All groups share one centre, and each spreads out both ways along 12 directions, with some noise.
(in the rows, 128 means zero)
Some rows, each with its group after it:
[206 157 161 101 184 149 138 164 118 129 157 131 184 176  91 100 149 107
 138]  K
[177 145 174 124 183 130 130 101 113  96 112 131  97  71  95 104 191 135
  95]  K
[114 152 154  84 171 198  88 147 113 168 145 181 137  97 160 141 142 176
  69]  K
[ 74 151 102 137 145 152 141 118 116 120 112 106 117 138 127 144 176 163
 129]  R
[118 136 110  98 165 109  71 130 120 121 138 141  67 175 115 138  76 112
  62]  K
[142 187 174 126 181 161  88 168 186 172 151 142 122 161  62 134 182 150
 102]  U
[137 114  94 128 108 132 121 121 135  81  75  94 108 144 100 139 155 132
 130]  F
[127 160 141 107 147 137  93  89 154 142 127 138 105 149  83 139 114 157
 145]  U
[153  99 171  96  93 187 126  79 138 102 136  68 185 129 156  83 106 105
 164]  R
[ 66 147 112 131 154 161 185  99  97 106 110  94 152 153 127 163 178 166
 138]  R
[154 158 180 124 143 129 138 187 120 125 155  92 171 153 139 114 156 139
  83]  U
[119  93 118 111 118 141 100 113 152 168 114 151 137 136  82 192 118 114
  81]  F
[136 122 120 143 120 155 142  83 116 107 107 119 104 143  74 127 146  99
 149]  F
[148 118 166 106  95 156 114  93 123 139 124 122 146 103 111 145 123 145
 105]  R
[114 184 144 177 166  92 143 106  87 135 105 123 184 142 166  74 124  67
 154]  U
[142 176 158 123 171 111 130 110 146 124 122 131 121 112 108 119 158 177
 147]  K
[ 61 115 123 111 152 185 117 141 160 146 166  88 113 122 151 124 184 140
 109]  U
[ 57 110 144 114 133 120  82 154 163 184 221  64  94 181 111 145 119  91
  45]  F
[148 106 126 139 135  87 154  91 131 164 118 124 194 156  68 165 117  63
 139]  K
[ 78  97 166 170 117 140 122  95 184 166 165 145 107  80 148 119 105  77
 126]  U
[130 145 158 113 169 126 152 157 184  86 153 121 109 143 138 136 125 187
 130]  U
[140 110  78  67 211 111 118 153 157 123 161 143  94 161  90 153 139 149
 123]  K
[ 86 139 166 109 192 145 106  67 117 172 145 118 165 141 117 142 131  89
  71]  F
[117 178 151 127 116  85  65 163 128 180 142 137 111 129 121 136 119 163
  72]  U
[122 162 152 108 127 119  72 179 163 147 109 126 183 148 193 128  94 160
  86]  F
[144 189 160 124 135 162  84  98 173 151  85 155  99  77  55 140 207 217
 143]  K
[118  92  93  88 127 151  82  84 134 127  77  91 159 145 118 151 135 104
  97]  F
[115 153 154 148  82  76  98 111 123 150 135 117 110 141 118 135  76 123
 101]  R
[113 115 109 141  94 144  53 125 135 206 133 125 103 142  60 129 147  58
  94]  U
[128 180  85 109 105  68  67 121  97 174  60 134 137  89 113 147 170 205
 124]  F
[110 143 143 118 179 107  95 143 132 171 164 133 110 128 115 133 144 110
  63]  R
[172 100 131  96 158  96 148  77 107 112  93 114 164 109  80 173 151 122
  97]  R
[106 117 116 172 112 149 129 134 167 142 122 123 112 119 129 104 157  86
 165]  K
[133 143  91  70 200 105 111 109 102 117 138 148 115 164 129 137  91 154
 128]  R
[125 103 145 135 115 143 140 136 204 145 146 142 125 111 104 163 132 144
 138]  U
[139 130  68 144 117 130 147 186  51 135 110 231 104 152 124 176  86 133
 104]  F
[138 143 149 105 164  90 128 121 125 137 142 139 157 120 154 127 100 140
 121]  R
[ 98 106 159 136 136  89 134 115 142 170 134 143 164  63 160 169 122 132
  79]  F
[140  85 123 112  79 170 102 107 178 169 150 100 135 116  75 123 158 110
 176]  K
[107 146 110 132 187 124 130 145 109 151 139 186 111 133 133 144 126 124
 105]  F
[116 139 149 137 185 120 148 108 103 129 137 129 149 127 139 117 136  97
 108]  R
[152 160 179  51 161 178  83  54 119 170 157 145 133  96  95 127 132 193
 129]  K
[ 81 134 115 126 157 117 113 146 191  99 148  94  67 170 125 133 126 152
 120]  U
[ 98  99 113 125 118 134 127  97 128 151 125 119 137 113 121 155 137 117
 116]  F
[ 65 194 196  96 172 146 118  83 129 123 161 112 110 124 175 135 101 218
  85]  U
[145 177 115 136 209 104  93 136 135 151  93 182 110 148  69 144 160 123
 104]  U
[ 57 162 160 152 116 158 110 135 130 213 192 128 125 176  90 160 126 119
  87]  F
[140 231 123 139 150 122 105  89  98 125  81 160 131 183  98 103 108 162
 194]  U
[139 102 130 103 131 116 122  90 140 130 136 156 117  90 140 133  90 141
 150]  U
[130 120 114 128 101 123 102  99 119 144  99 116 125 124  97 138 134 114
 122]  F
[140 171 161 178 142  95 131 149 161 148 138 212 111 115 146 113  71 122
 157]  R
[108 147 137 122 153 162 132 138 152 166 164 166 152 126 156 112 120 139
 174]  K
[142 103 174 110 137 156 154  93 175  97 123 100 175 115 137 139 124 141
 136]  F
[119 158 141 130 128 116 114 121 132 155 147 138 118 140 105 136 115 152
 131]  R
[164 103 139 112 177 130 142 134 173  91 120 126 164 121 154 102 124  97
 149]  R
[140  99 143 106  82 120 119 182 194 113 169 126  90 112 150 143  94 185
 121]  K
[159 134 119 119 167  92 121 129 153 156 128 176 137 163  71 164 100 117
 135]  K
[ 92 143 172 162 105 157  97 146 136 152 134 108 111  88 158 105 162 112
  67]  R
[ 77 132 125 144 167  98 147  92 133 121 130 146  98  92 165 130 116 140
 131]  K
[144 133 107 136 110 124  67 140 177 123 113 112  65 134  93  92 147 112
 149]  R

New rows. What belongs after each?
[151 135 116 112 118  98  68 145 160  84  87  54 102 168 111 112 142 125
  89]  F
[139 100 101  93 107 188 118  83 117  90 126 144  65 143  96 132 102 148
 161]  U
[140 184 192 194 119 149 153 163 153 128 130 181 100 120 102 135 137 155
 124]  R
[117 127  87 117 184 179 119 122  92 142 108 170 162 214 101 161 103  68
 106]  K
[138 194 151 141 126 140 163 134 100 116  96 156 171 119 148 140 143 210
 165]  F
[147 142 184 174 118 176 187  93 148 104 152 141 111 129  88 106 129 115
 193]  F
[ 99 127 107  89 166 133 124  54 138 136  95 118 154 138  90 182 146 166
 133]  U
[ 83 130  96 150 126 150 131  96 113 141  93 132 138 106 147 122 156 115
 154]  F
[114 126 134 150 154 120 134 117 149 117 122 116  89 134  85 139 157 106
 103]  F
[178 110  95  73 195 147 158 114 146  80 101 154 145 147  93 162 144 172
 165]  R
[166  63 130  77 164 151 112 102 126 165 147 171 137  92  79 172 132 105
  80]  K
[183 146 156  89 129  94  94 105 126 142 112 127 137 132  65 161 121 165
  95]  F
[187  63 135  63 170 107 119  95 166 131 139 125 181 138  97 156  88  94
 120]  R
[117  86 140  83 139 188 101 111 142 157 167 112 120  97 120 131 160 125
  97]  U
[114 110 132 129 139 132 141 115 170 152 123 110 168 128 101 153 154 118
 135]  U
[161 193 178 125 178  77 146 100  48 106 160 161 126 176 137 100  32 119
 119]  R
[150  84 124 109 166  95 151 131 182  84 134 130 105 125 112 163 112 132
 111]  U
[125 139 175 138 104  80  71 139 174 165 133 103 143 104 158 110 105 115
  88]  F
[ 73 121  75 107 181 133  88  25  98 140 122 109  82 164  93 110 116  62
 138]  K
[ 84 143 122 148  96 177 112 116 114  96 141 101  72 208 129 107  75  96
 126]  R
[ 98 145 169 157 146 187 151 141 137 106 166 148 121 185 161 108  71  92
 119]  R
[131 205 142  94 110 144  67 111  71 138 109  71 169 196 130  97 117 155
 116]  F
[128 142 106 134 185 152 110 103 117 129 118 156  95 120 109  87 158  86
 148]  R
[148 137 147  99 152 106  90 127 152 145 140 131 126 128 113 136 116 140
 104]  F
[140 136 114  98 133 144 117 115 136 142 140 138 112 142  87 137 136 158
 155]  F
[177 106 155 136 105 157 113 131 117  88  89 128 107 130  84 146 132  93
  60]  K
[ 53  67  91 169  32 108 108  44  66 229 117 115 135  73  99 172 133  49
  91]  F
[117 150 105 120 135  78  99 139 111 102 104  70 110 123 164  94 152 139
 108]  F
[129 148  88 117 132 140 128 141 107 133 123 160 103 143 105 141 141 166
 154]  F
[123 102 153 107 137 209 161  85 115  89 138 119 127 124 134 133 130 133
 128]  U
[117 116 139 119 103 170 119  76 147 160 118 125 166 114 117 137 126 127
 163]  F
[106  99 112 159  94 152 111 120 159 136  72 140 157 102 172 131 115  85
 133]  F
[148 118 170 124 132 138 132 101 129 139 138 101 154 122  91 133 149 100
 103]  R
[144  89  92 120 159 170 140 192 182 127 166 165 103 128 122 115 157 113
 165]  K
[108 130 108 156 158  96 107 136 147 152  96 141 116 119  99 152 166  99
  88]  K
[116 125 172 112 119 164 146 142 144 108 130 109 173 107 179 148 132 178
  90]  R
[117 134 155 113 129 129 118 111 136 145 154  90 146 150 120 123 119 124
 122]  R
[145 170 129 119 168  70  82 134 166 159 124  97 110 126  65 120 196 145
 116]  K
[150 118 130 140  92 115 119 102 107 124  68 133 146 125  91 172 125 122
  91]  F
[131 124 142 106 161 118 114 101 118 109  94 102 163 140 138 141 121 106
  68]  F
[ 95 106 158 121 101 128 107 131 126 133 143 157 128 145 171 179  26 123
  44]  R
[133 143 149 128 185 146 117 131 166 127 131 159  98 133  83 153 148 133
  92]  U
[131 103  91 127 154 122 115  96 157 149 116 128 138 128  99 111 142  72
 176]  U
[133 110 128  90 143 191  86 122 148 131 128 133 117 112 130 114 153 128
 120]  R
[128 139 158 116 161 156 132  91  95 123 117 106 160 156  94 147 151 110
  79]  U
[159 132 162 121 183 115 120 124 154 150 169 202 142 136 152  95  41  82
 160]  R
[ 96 144 159 161  88 130 116 116 172 141 104  92 158  96 165 107 146 133
 147]  F
[ 96 108 103 178 132 125 173 158 144 106 127 130 138 158 163 121 104  70
 148]  K
[188 170 149  96 172 108  99 133 150 146 127  99 174 182  56 120 158 127
 137]  U
[120 155 153 125 137 112 119 116 126 133  78 126 188 112 151 156 136 158
  86]  F
[132 136 161 147 146 141 134 132 148 137 128 152 134 123 106 149 138 119
 100]  U
[108 162 154 204  80 141 130 177 116 121 130 133 114 172 163  89  85  72
 117]  F
[117  94 120  94 147 123 139 136 163  77 149  91  95 149 126 157 121 159
  99]  U
[128 108 173 126 104 116 144 174 132 142 252 102  68 190  82 141  80 111
  77]  F
[ 89  85 172  89 202 152 153   9 156 159 143  95 188  73 113 162 164 110
 108]  F
[134 151 134 122 187 100  82 127 100 140 141 126  85 126 104 102 155  88
  62]  R
[131 130 136  85 175 124  63 131 182 122 127  88 130 158 137 108 124 115
  94]  F
[ 80 163 128 156 119 109 131  88 154 122  78 120 118 117 113 162 146 177
 135]  K
[150 149 142  99 108 135 116  69  95 131 123 147 139 124 126 120  78 161
 167]  R
[128 194 177  93  92 129  95 110 109 126 151 141  96 129 148 131  62 234
 126]  U
[120 143 137 131 180 123 133 103 113 133 116 128 140 116 121 128 160 119
 109]  K
